The rows are grouped in 3 ways, from coarse to fine. Each group lies inside one group of the grouping before and may be the whole of it. The rows also spread widely along 10 directions, which tell nothing about the answers.
In the rows, zero is written as 128.
Known rows, each followed by its group in each grouping:
[126 158 117  94  90 149 134  91 139 111  94 132  79 110 122 114  89 168
 117 127  90 158 116 112 150 185  99 158  74 134 130  96 161 171] : gere Q_476 Q_804
[ 85 153 148 128  93 149  95  96  73 139 132 121  97 100 115 126 137 182
 156 123  99 156 143 155 126 166 100 178  77 156 140  86 142 148] : patog Q_847 Q_293
[182 139  87 165 147 115 147 162 168 134 149 129 180 157 107 144 137 110
 136 118  83 144 129 154 109 105 155 151 147  80 152 148 140  59] : patog Q_971 Q_5
[151 121  89 145 132 152 181 143 167 132 169 133 165 128  99 137 119 122
 111 100  95 180 114 137 146 166 139 162 153 122  94 121 130 128] : digo Q_222 Q_941
[178 162 132 123  84 110 102 156 101 145 112 119 146 146  89 116 134 131
 169 130 113 126 141 142 106 137 115 164  68  86 153  95 141 112] : patog Q_847 Q_777
[100 164 109 146 109 198 110 125 147 186  40 171 112 142  83 103 132 140
 200 149 139  52 143 119 109 131 148 161 121 162 143 115 133 112] : digo Q_354 Q_228
[127 148 180 108  85 167 149 113 153 111 119 168 101 121 132 135 169 127
  92 125  85 141 105 150 165 150 109 127 132 142 107 103 131 164] : digo Q_222 Q_318
[130 169 111 159  91 134  91 160 180 122  96 157 130 156 110 142 121 156
 137 121 127  91 135 144 100 113 165 143 142 124 177 121 144  51] : patog Q_971 Q_84
[114 147 154 154  74 131 124 169 124 125 156 150 149 146  97 144 158 144
 135  96 138 145 130 169 136 173 118 182 127 130 117  94 103  99] : patog Q_971 Q_450
[123 166 172 151  90 118  87 136 103 134 114 176 125 160 127 142 191 129
 147 118 110 129 145 167 111 115  97 162  94 115 166 121 118 100] : patog Q_393 Q_316
[ 71  99 100 168 147 165 109  95 123 158 132 155 143 142 138 107 119 140
 185 116 129 194 138 142 116 165  98 206  90 185 118 117 139 145] : digo Q_222 Q_843
[131 170  63 137 159 166 152  80 151 156  57 151 106 136 127 122 103 123
 160 146  70  98 134 106 119 109 133 148 111 112 175 172 165 103] : gere Q_476 Q_622
[145 128 137 155 122 125  82 143 119 136 108 141 145 166 149 115 162 120
 153 125 125 143 147 168  99  99 130 130 100 127 152 107 146 100] : digo Q_354 Q_461
[124 155  97 161 127 133 106 129  86 171 107 131 144 148 107 122 130 136
 196 116 133 142 152 138  97 131 109 192  73 118 149 125 131  99] : gere Q_617 Q_474
[ 75 122  95 183 162 144 126 100 120 120 137 126 129 151 189 130 122 128
 135  96 115 172 143 177 117 121 141 147 125 160 144 137 143  81] : gere Q_617 Q_285
[120 193 141 105  66 143 138 109  67 108 127  99  71  93 116 134 123 194
  99 108 102 137 134 144 157 190 114 138  82 132 127  75 128 154] : gere Q_617 Q_46
[134 110 158 112 139 182 161  93 135 146 119 132 120 119 146 106 170  98
 135 151  69 149 111 171 152 132 116 121 122 137  91 103 152 176] : digo Q_354 Q_228
[156 222 127  99  69 170 165 126  93 140  88 116  79  91  78 134 135 171
 112 134  80  53 133 122 156 155 164 106 129 116 138  95 130 134] : digo Q_222 Q_941
[124 153 141 103  65 164 119 142 147 119 105 113 106 112  96 104  96 162
 131 126 120 103 117 148 137 177 154 133 114 145 114  56 151 132] : patog Q_847 Q_293
[122 128 173 148 100 170 140 164 150 150 151 162 159 141 111 139 184 106
 127 111 124 145 116 177 138 139 132 142 154 138  88  96 107 126] : digo Q_222 Q_843
[142 131 142 120 104 128 159 119  66 114 177  80 134 117 138 115 142 133
 128 118  87 175 126 190 156 185 117 149  89 119  95  74 137 149] : patog Q_971 Q_5
[189 178 116 130  97 117 117 165  90 144 115  86 146 131  93 118 124 137
 157 131 100  93 143 156 102 115 164 121  96  77 160  92 148  79] : patog Q_847 Q_293
[158 154 134 161 132 114 126 145  60 187 163 137 176 138  83 159 188 117
 175 113  97 191 152 150 107 126  76 205  79  71 138 141 105 117] : gere Q_476 Q_804
[124 127  79 169 138 124 108 137  85 176  98 140 175 182 123  99 111  98
 228 112 164 156 158 138  91 153 102 216  52 121 140 123 130  98] : gere Q_476 Q_622
[204 146  92 119 103 130 100 173 155 160  81 105 160 152  86  94  88 128
 181 139 134 118 126 124  85 127 141 142  70  84 138  86 167 104] : gere Q_617 Q_46
[117 182  94 136  77 133 101 131 155 105  29 166  95 184 138  97  79 130
 157 110 171  74 138 109 116 151 137 151  83 141 164 109 142  87] : gere Q_617 Q_474
[124 199 135 143 103 149 163 125  97 147  68 177 119 172 122 134 168  80
 157 113 127  74 144 137 142 133 118 160 110 100 146 153  97  96] : gere Q_476 Q_622
[156 175  83 151 103 146 114 175 104 172  80  96 152 148  87 101  95 136
 196 123 160  69 152 142  89 138 177 140  97 110 143  89 137  64] : gere Q_617 Q_46
[180 151  60 113  92 115 156 138 126 113 111  89 133 135  90  90  53 149
 156 127 114 131 124 114 136 202 131 172  69 104 132  86 156 125] : patog Q_971 Q_450
[132 172 115 117  84 132 137 109 127 122 103 158 110 134  79 123 114 143
 146 116 104 138 131 101 145 189  83 205  79 116 142 122 124 149] : patog Q_847 Q_293
[139 123 126 141 115 142 159 146 152 126 195 115 153 106  96 153 137 157
 103 109  76 186 111 166 146 169 132 164 148 119 104 104 131 119] : patog Q_971 Q_450

New rows. What belongs after each?
[179 172 157 139  66  95 127 185 137  96 122 155 154 185 120 140 166  98
 117 104 134 110 131 168 132 135 134 137 120  81 144 107 109  73] : patog Q_971 Q_5
[129 174  77 148 131 170 125 123  89 201 129  94 127  79  50 139 112 202
 181 133  88 135 147 120 101 148 130 183  97 121 145 117 141 118] : gere Q_617 Q_46
[175 179 167 136  89 149 147 192 141 137 124 124 148 142 108 149 176 104
 105 111 119  83 122 183 125  99 178  85 163  81 121  98 115  69] : gere Q_617 Q_46
[130 103 136  94  78 169 107 134 214 101 118 114 109 109 122  97  72 178
 113 141 103 152  89 152 135 177 145 127 118 163 102  47 189 151] : patog Q_971 Q_450
[103 173 117 150 110 162 127 125 134 121  59 129 105 155 160 103 117 111
 155 129 122  28 143 173 118 104 204  90 147 148 164 110 151  54] : patog Q_847 Q_777
[177 122 113 101 128 154 168 111 169 137 144 109 135 101  94 118 116 134
 131 151  43 164  97 138 145 154 113 152 113 101 110 111 168 159] : patog Q_971 Q_450
[167 177 154 118  91 116 122 122 175  79  71 175 101 176 160 131 161 104
 103 135  80  91 119 149 135  94 126 107 119  92 178 140 151  93] : patog Q_971 Q_5
[189 144 158 135  84  92 105 175  94 117 127 113 164 171 138 116 159 102
 152 124 126 131 135 186 110 122 127 129  82  80 144  85 139  88] : patog Q_971 Q_450
[130 141 143 101 129 184 146  87 124 164 113 124 104  88 117 126 142 142
 138 153  54 154 110 146 143 138 106 140 101 123 111 108 160 173] : gere Q_476 Q_622
[180 150 131 159 125 125 162 159 156 136 111 183 169 190 116 139 188  57
 129 112 116 118 133 145 131 102 127 146 144  81 136 154 105  88] : digo Q_354 Q_228
[176 150 121 102  59 129 143 159 114 126 131 113 131 122  67 113 110 161
 122 115 130 155 124 119 151 209 112 169  81 113  94  59 124 169] : digo Q_354 Q_228
[199 157 120 125  64  73  68 175 155  82 108 125 136 172 130 121 103 156
 117 117 132 140 130 144  96 126 136 130  77  84 182  86 167  77] : patog Q_971 Q_84
[156 178 100 159 129 148 174 149 176 165 124 183 156 150  55 167 159 105
 136 106  97 132 124 106 132 134 105 197 148  82 136 177  96  95] : gere Q_617 Q_46
[111 112 121 175 142 169 133 157 139 179 158 129 179 137 105 138 148 114
 168 107 127 164 127 178 109 128 142 172 147 136  95 111 122  94] : gere Q_617 Q_474
[111 149  79 162 142 149 148 112 120 139 155 108 123 105 116 142 114 173
 122 115  68 143 139 156 124 142 165 146 141 135 149 125 145  90] : patog Q_393 Q_316
[120 158 130 138 125 124 165  85 129  99 112 177 115 164 145 131 155  85
 127 109  83 141 129 137 157 145  88 176 107 112 149 162 118 126] : patog Q_847 Q_293
[142 130 150 111 121 166 196 106 142 118 153 110 126 113 138 124 152  99
 111 133  58 142  98 185 170 156 132 126 143 117  89 105 143 150] : patog Q_971 Q_84
[ 64 163 142 165 105 158 151 111 114 142 128 191 126 147  96 146 170 114
 158  95 123 129 141 142 150 176  92 219 131 147 125 144  81 118] : patog Q_847 Q_293
[153 173 103 137 128 150 101 112 109 145  77 113  97 115 132 122 132 173
 139 151  76  88 147 140 103  84 167  92 109 124 185 116 173  96] : digo Q_354 Q_228
[152 177  83  93  84 133 149 101  76 120  94  75  92 105 101  87  63 166
 155 135  94 107 139 117 144 199 131 155  56 119 140  77 162 151] : patog Q_847 Q_777
[110 172  91 158 135 139 208  93 120 130 119 172 132 159 105 135 147  76
 151 101  90 120 138 121 164 168  99 208 128 112 138 180  93 114] : patog Q_847 Q_777
[166 150 121 169 117  97 114 164 109 141 142 147 171 173 113 139 165 109
 153 107 115 146 146 164 100 112 122 166 102  83 161 131 119  71] : patog Q_393 Q_316
[113 136  82 169 163 134 135  84 177 116 105 176 124 161 154 134 126 119
 145 127  70 147 128 131 119 110 115 173 127 131 181 182 155  85] : patog Q_971 Q_450
[186 137 102 159 152 125 169 149 181 126 129 166 177 179 138 140 160  63
 115 111  88 142 120 145 126  89 142 131 157  80 141 166 132  81] : digo Q_222 Q_941
[165 104 123 148 124 127 103 171 143 163 175 117 186 130  89 128 139 140
 156 123 103 191 125 170  94 133 125 170 103 104 118  89 147 111] : patog Q_393 Q_316
[112 180 113 112  73 150 157 100 127  83  87 151  74 138 144 114 101 150
  99 105 119 108 127 120 170 190 133 135 110 156 134  99 132 143] : digo Q_222 Q_941
[108 136 145 130 126 165 129  95  91 151 115 118 114 121 146 108 148 124
 164 130 101 151 130 170 131 146 101 149  82 140 114 102 144 150] : gere Q_617 Q_46
[154 217 138 124  47 104 129 143 111  93  55 177  98 187 117 116 140 111
 131 112 140  54 143 125 141 157 121 148  81  97 173 117 109  92] : patog Q_393 Q_316
[128 189 176 113  72 150 159 113 116  83 153 141  74  95 139 166 170 174
  33 103  62 141 114 158 179 152 133  97 149 132 128 100 120 147] : digo Q_222 Q_843
[148 174  85 132  96 117 108 130  97 133  68 122 125 160 104  91  87 131
 193 129 133  90 154 118 105 153 130 174  59 111 168 106 147  97] : patog Q_847 Q_293
[ 83 102 147 178 145 153  91 131 166 141 139 178 154 162 164 147 161 118
 138 105 122 192 129 177 104 104 113 164 134 149 135 133 139  93] : gere Q_476 Q_622
[157 169 104  88 120 174 180  90  85 145 111  69  90  74 119 109  95 158
 124 148  52 119 118 139 155 163 144 109  92 107 116  89 169 161] : gere Q_476 Q_622
[174 159  97 121  73 123 166 164  71 134 142  92 154 136  83 103 100 135
 148 103 145 140 136 134 147 215 132 168  76 111  93  64 113 143] : digo Q_222 Q_843
[130 178  74 150  88 143 174 156 176 133 146 157 138 123  32 160 105 170
 120  99 109 126 122 100 150 199 133 214 156 117 130 134 100  97] : patog Q_971 Q_450
[ 84 151 152 148 130 166 167  87 101 132 164 145 106 105 135 153 183 140
 109 115  55 149 129 180 158 146 118 151 146 142 122 131 116 130] : patog Q_393 Q_316
[196 161 144 112  73 128  95 174 125 161  87 120 154 149  75 103 139 124
 193 154 125  92 131 148  96 126 128 149  75  81 142  80 150 108] : patog Q_971 Q_84
[155 141 103 107 106 173  91 123 180 138  78 116 100 103 116  98  78 191
 131 158  85 117 115 122 104 122 163 100 106 148 149  79 200 134] : digo Q_222 Q_843
[159 167 166 101  67 142 100 129 173  80  73 159  82 144 163 120 137 144
  79 130  97 104 113 144 135 110 143  76 117 128 159  92 168 127] : digo Q_222 Q_941
[117 175 169 103  76 163 195 102 146  78 118 144  78 122 147 134 153 119
  70 118  72  94 102 167 192 170 137 108 157 132 111 106 124 135] : patog Q_971 Q_450
[118 154 148 146 127 186 174 144 132 180 128 150 151 128  97 149 180  92
 146 122 101 114 124 168 141 126 139 151 159 111  98 131 108 109] : gere Q_476 Q_622
[113 158 102 127  95 125  91 100  91 112  56 131  93 162 172  88  82 144
 166 121 145 126 149 133 115 156 115 151  41 144 165  95 165 119] : gere Q_476 Q_622
[150 213 152 113  41 111 154 150  58 107 133 120 105 126  83 141 150 148
 112  99 114  99 143 144 160 190 120 157  96  96 137  88  96 121] : patog Q_847 Q_777
[186 184 148 124  75 126 117 181 163 133 127 138 142 127  63 155 149 149
 109 122  91 107 123 137 117 115 150 131 140  74 152 107 130  86] : patog Q_847 Q_293
[156 129 122 140 148 168 167 138 111 167 146  86 159 115 125 123 145 103
 150 128  86 139 120 184 125 116 157 118 134 105  97 100 145 112] : gere Q_617 Q_474
[124 167 172 103 108 192 166  97  81 181 113 120 112  88  80 115 175 117
 176 156  62  95 124 158 150 150 111 154 108 118 102 102 128 171] : patog Q_847 Q_293
[126 198 134 136 113 155 162  94 134 142  97 182  99 128  91 157 178 130
 139 136  56  94 128 120 148 127  94 175 129 103 167 173 116 116] : patog Q_971 Q_450
[129 169 156 142  78 142 134 152 105 114 107 142 118 152 133 127 169 122
 115 105 133  92 140 172 144 140 157 109 139 131 127  92 108 102] : digo Q_354 Q_461
[196 174 117 138 124 120 182 155  55 167 149  89 167 132  90 138 164  94
 156 117  93 132 138 162 130 131 126 149  96  52 116 118 111 107] : gere Q_617 Q_474
[177 186 152  94  40 139 173 173 129 121 125 127 126 125  61 124 134 131
 107 118 112  93 112 140 164 195 137 140 116  88  97  67 107 136] : patog Q_393 Q_316
[103 179 111 118  99 188 189  91 176 108 101 169  75 105 107 142 120 157
  81 116  75 106 108 108 182 177 139 141 161 156 121 133 127 147] : digo Q_222 Q_318
[155 138 166 130  76 103 121 152 167  77  96 182 139 207 167 107 150  68
 113 105 141 126 118 168 136 139 115 134 101 106 133 104 127 103] : patog Q_393 Q_316
[138 151  52 179 164 127 132 109  53 176 151 111 158 126 103 137 128 157
 185 113  90 177 168 127 102 138 115 198  84 115 165 149 134 107] : digo Q_222 Q_941
[119 136 120 109  99 144 135 102 134  83 120 108  89 119 176 112  80 158
  84 110  99 165 114 154 153 172 138 110 100 146 121  77 171 141] : gere Q_476 Q_622
[202 172 142 108  64 118 164 185 160 109  93 143 155 177  91 109 130  65
 128 115 132  76 117 142 141 150 146 130 118  68 118  95 120 100] : patog Q_847 Q_293
[140 144 147 124 119 131 166 101 147 103 147 157 122 134 127 141 158 102
 101 111  62 171 111 143 160 148  89 167 121 103 125 140 127 147] : patog Q_847 Q_293
[129 143 113 150 118 162  99 153 177 155 107 135 145 129  94 126 116 147
 156 132 106 103 129 150  95 107 172 140 144 131 150 112 156  76] : patog Q_847 Q_293
[155 130 101 115 149 161 162  97 123 129 156  60 113  79 143 121  98 164
 104 133  47 173 113 165 138 137 150  99 116 118 115  95 182 141] : gere Q_617 Q_46
[144 130  93 136 147 149 110 117 146 141  82 113 129 143 161 101  94 125
 158 140 100 127 129 150  99 100 156 114  97 122 154 113 184  95] : gere Q_476 Q_622
[183 164 119 110  83  91  70 124  92  99  96  87  99 127 148 103  99 187
 140 145  88 131 138 149  99 123 130 115  45 105 191  76 193 107] : patog Q_971 Q_450
[134 111 112 137 119 146 147 126 139 127 143 131 141 139 124 115 125 128
 126 114 116 179 124 145 145 173 117 165 112 142  98  98 134 149] : digo Q_354 Q_228
[151 103  81 153 163 151 142 124 147 149 125 118 166 149 145  96 107 102
 166 130 103 159 126 151 111 125 146 142 112 130 123 120 164 115] : digo Q_222 Q_843
[150 119 142 105 117 175 112 129 194 144  78 140 126 137 138 100 112 114
 141 150 103 127 102 150 117 114 137 112 112 124 120  92 180 134] : gere Q_476 Q_622
[147 160  94 138 139 163 182 123 134 174 154 124 141  96  62 156 138 145
 133 121  68 163 121 121 139 150 111 183 130  98 114 142 122 134] : gere Q_617 Q_285
[131 136 134 125 136 193 175 106 139 178 131 147 130 100  73 133 174 125
 146 142  62 142 118 136 151 150 108 167 140 129  93 127 122 172] : digo Q_354 Q_461
[128 183 142  99  86 171 122  99 132 152  62 153  89 113  77 112 131 144
 167 154  84  82 125 113 133 148 104 166  90 125 148 114 147 152] : patog Q_847 Q_293
[147 168  88 156 114 118 179 143 149 127 139 167 159 163  71 146 129  98
 135  92 110 138 132 111 146 168 109 211 130  89 136 159  94  97] : patog Q_847 Q_293
[167 168 127 169 119  93 172 163  86 106 202 114 160 143 134 181 174 118
  72  69  94 184 137 178 144 126 135 137 143  70 134 135  95  72] : gere Q_617 Q_474
[166 187 122 100  68 160 180 158 167 125 102 132 113 118  64 131 108 135
 100 113 111  97 105 114 162 179 144 139 136  99  99  94 121 131] : gere Q_617 Q_474
[140 204 153 106  86 175 196 118  98 141 115 121  93  97  86 142 161 134
 109 121  80  87 120 145 172 163 128 128 131 104 108 108 108 146] : gere Q_617 Q_46
[133 183 167 138  95 172 130 134 133 163  56 192 123 161 110 126 193  88
 168 139 115  58 133 144 127 103 126 134 128 122 145 135 114 111] : digo Q_222 Q_318
[220 215 107 104  68 122 176 175 147 134  83 133 134 146  52 135 122 112
 121 119 114  78 121  97 142 146 133 142 107  47 136 121 114 104] : gere Q_617 Q_285
[154 162 123 108 119 155 123 102 112 181 100 136 118 103  75 129 137 150
 172 149  70 155 128 112 120 139  79 182  66  97 142 125 153 166] : gere Q_476 Q_804
[114 209 136 134  50 130 108 144 120  92  88 140  83 138 120 136 120 170
 107 105 127  65 145 144 133 148 165 121 129 132 173  95 129  74] : patog Q_847 Q_777
[119 108 174 125  98 150  95 127 121 128 141 136 132 131 154 111 151 141
 132 123 116 187 120 179 125 148 106 141  91 157 104  67 151 162] : digo Q_222 Q_843
[124 122 145 124 122 149 113  87 116 141  89 163 122 151 154  97 151 105
 174 139 103 161 127 144 127 137  76 166  63 147 130 118 154 169] : digo Q_222 Q_318
[ 64 151  93 155 139 199 162  74 150 148 129 161  95  94 109 149 130 173
 122 117  70 144 127 123 154 161 129 174 157 182 129 147 130 138] : digo Q_222 Q_318
[169 135 154 131 116 112 103 135 100 143 175 113 146 113 117 153 166 157
 122 118  77 222 124 162 112 120  82 158  79  89 131 101 145 139] : gere Q_617 Q_474
[157 166 105 139 117 139 130 129 176  98  48 156 108 179 163 107 124 101
 115 129 111  62 132 138 124  90 179  82 143 121 172 134 155  73] : digo Q_354 Q_461
[121 196 175  87  46 164 157 111 149  96  87 173  64 122 108 139 146 144
  82 114 106 109 104 120 181 183  93 147 113 128 111  98 116 167] : gere Q_617 Q_474
[182 137  83 162 150 103 126 143  94 159 165  99 175 134 101 132 135 135
 161 124  75 172 145 156  94 118 126 166  90  77 158 128 146  89] : patog Q_393 Q_316
[121 178 155 138 120 160 180 108  99 133 135 143 109 121 135 156 189 110
 107 109  72 125 124 166 159 123 121 131 143 107 125 141 109 120] : gere Q_617 Q_474
[146 166 170 125  71 103 130 140  89  74 133 117 114 154 171 125 151 113
  93 102 110 120 135 189 147 139 142 102 110 109 144  85 130  98] : patog Q_847 Q_777
[133 151 119 129  77 179 121 170 132 163 122 115 139 108  72 118 112 173
 152 121 139 108 130 141 122 171 169 144 130 148 102  60 134 123] : digo Q_222 Q_941
[171 131 118 143 133 126 139 150 113 161 189 101 175 109  73 146 146 139
 145 120  70 185 131 157 114 134 123 174 117  84 126 114 135 115] : patog Q_847 Q_293
[127 167 123 146  75 163 142 174 117 157 143 133 145 120  59 140 134 163
 136 100 142 120 133 139 134 182 150 167 137 137 102  81  99 116] : digo Q_222 Q_843
[132 125 111 132 117 149 126 118 102 121 137  92 122 113 154 106 107 156
 127 121 100 160 131 166 130 152 148 117  99 151 122  78 163 133] : digo Q_222 Q_318
[144 199  63 148  90 128 108 132 155 130  60 178 110 158  82 133  94 168
 150 114 128  95 148  70 111 145 129 180 100 122 192 147 135  92] : digo Q_222 Q_941
[157 148 101 162 139 137 165 157 142 152 139 128 176 153 100 135 143  88
 152 114  98 111 135 158 119 114 161 150 152  89 137 141 124  66] : patog Q_847 Q_777
[165 194  99 120  87 149 158 152 119 149  98 114 120 116  72 133 103 149
 133 120 108  93 131 119 135 159 156 140 116  92 135 104 132 106] : gere Q_476 Q_804
[134 146  73 138 142 170 153 102  80 174 113  95 134 109 108 102 106 142
 187 136  94 126 146 136 124 155 143 155  94 138 127 109 153 135] : digo Q_222 Q_941
[112 133 100 168 148 148 109 107  78 172 149 122 134 109 107 140 154 175
 162 127  88 179 153 147 108 130 115 177 101 143 147 123 138 124] : digo Q_354 Q_228
[138 131 128 142 140 156 161 123 105 181 168 120 167 109  70 136 161 113
 173 128  71 168 129 153 130 151 101 198 114 102 106 126 121 141] : patog Q_847 Q_293
[ 88 163 105 183 132 171 135 131 109 181 118 172 145 143  93 141 160 131
 183 113 125 118 151 136 118 138 126 195 133 150 139 145 101  98] : digo Q_222 Q_843
[114 151 123 143 128 169 120 109 109 168  93 128 126 127 116 108 144 134
 196 153  94  94 137 161 112 124 130 158 104 135 149 118 152 108] : patog Q_971 Q_450
[118 172 147 146  99 157 200 135  98 109 140 141 123 145 145 137 167  93
  95  94 113 105 128 175 175 162 155 118 160 132 102 113  93 113] : digo Q_222 Q_843
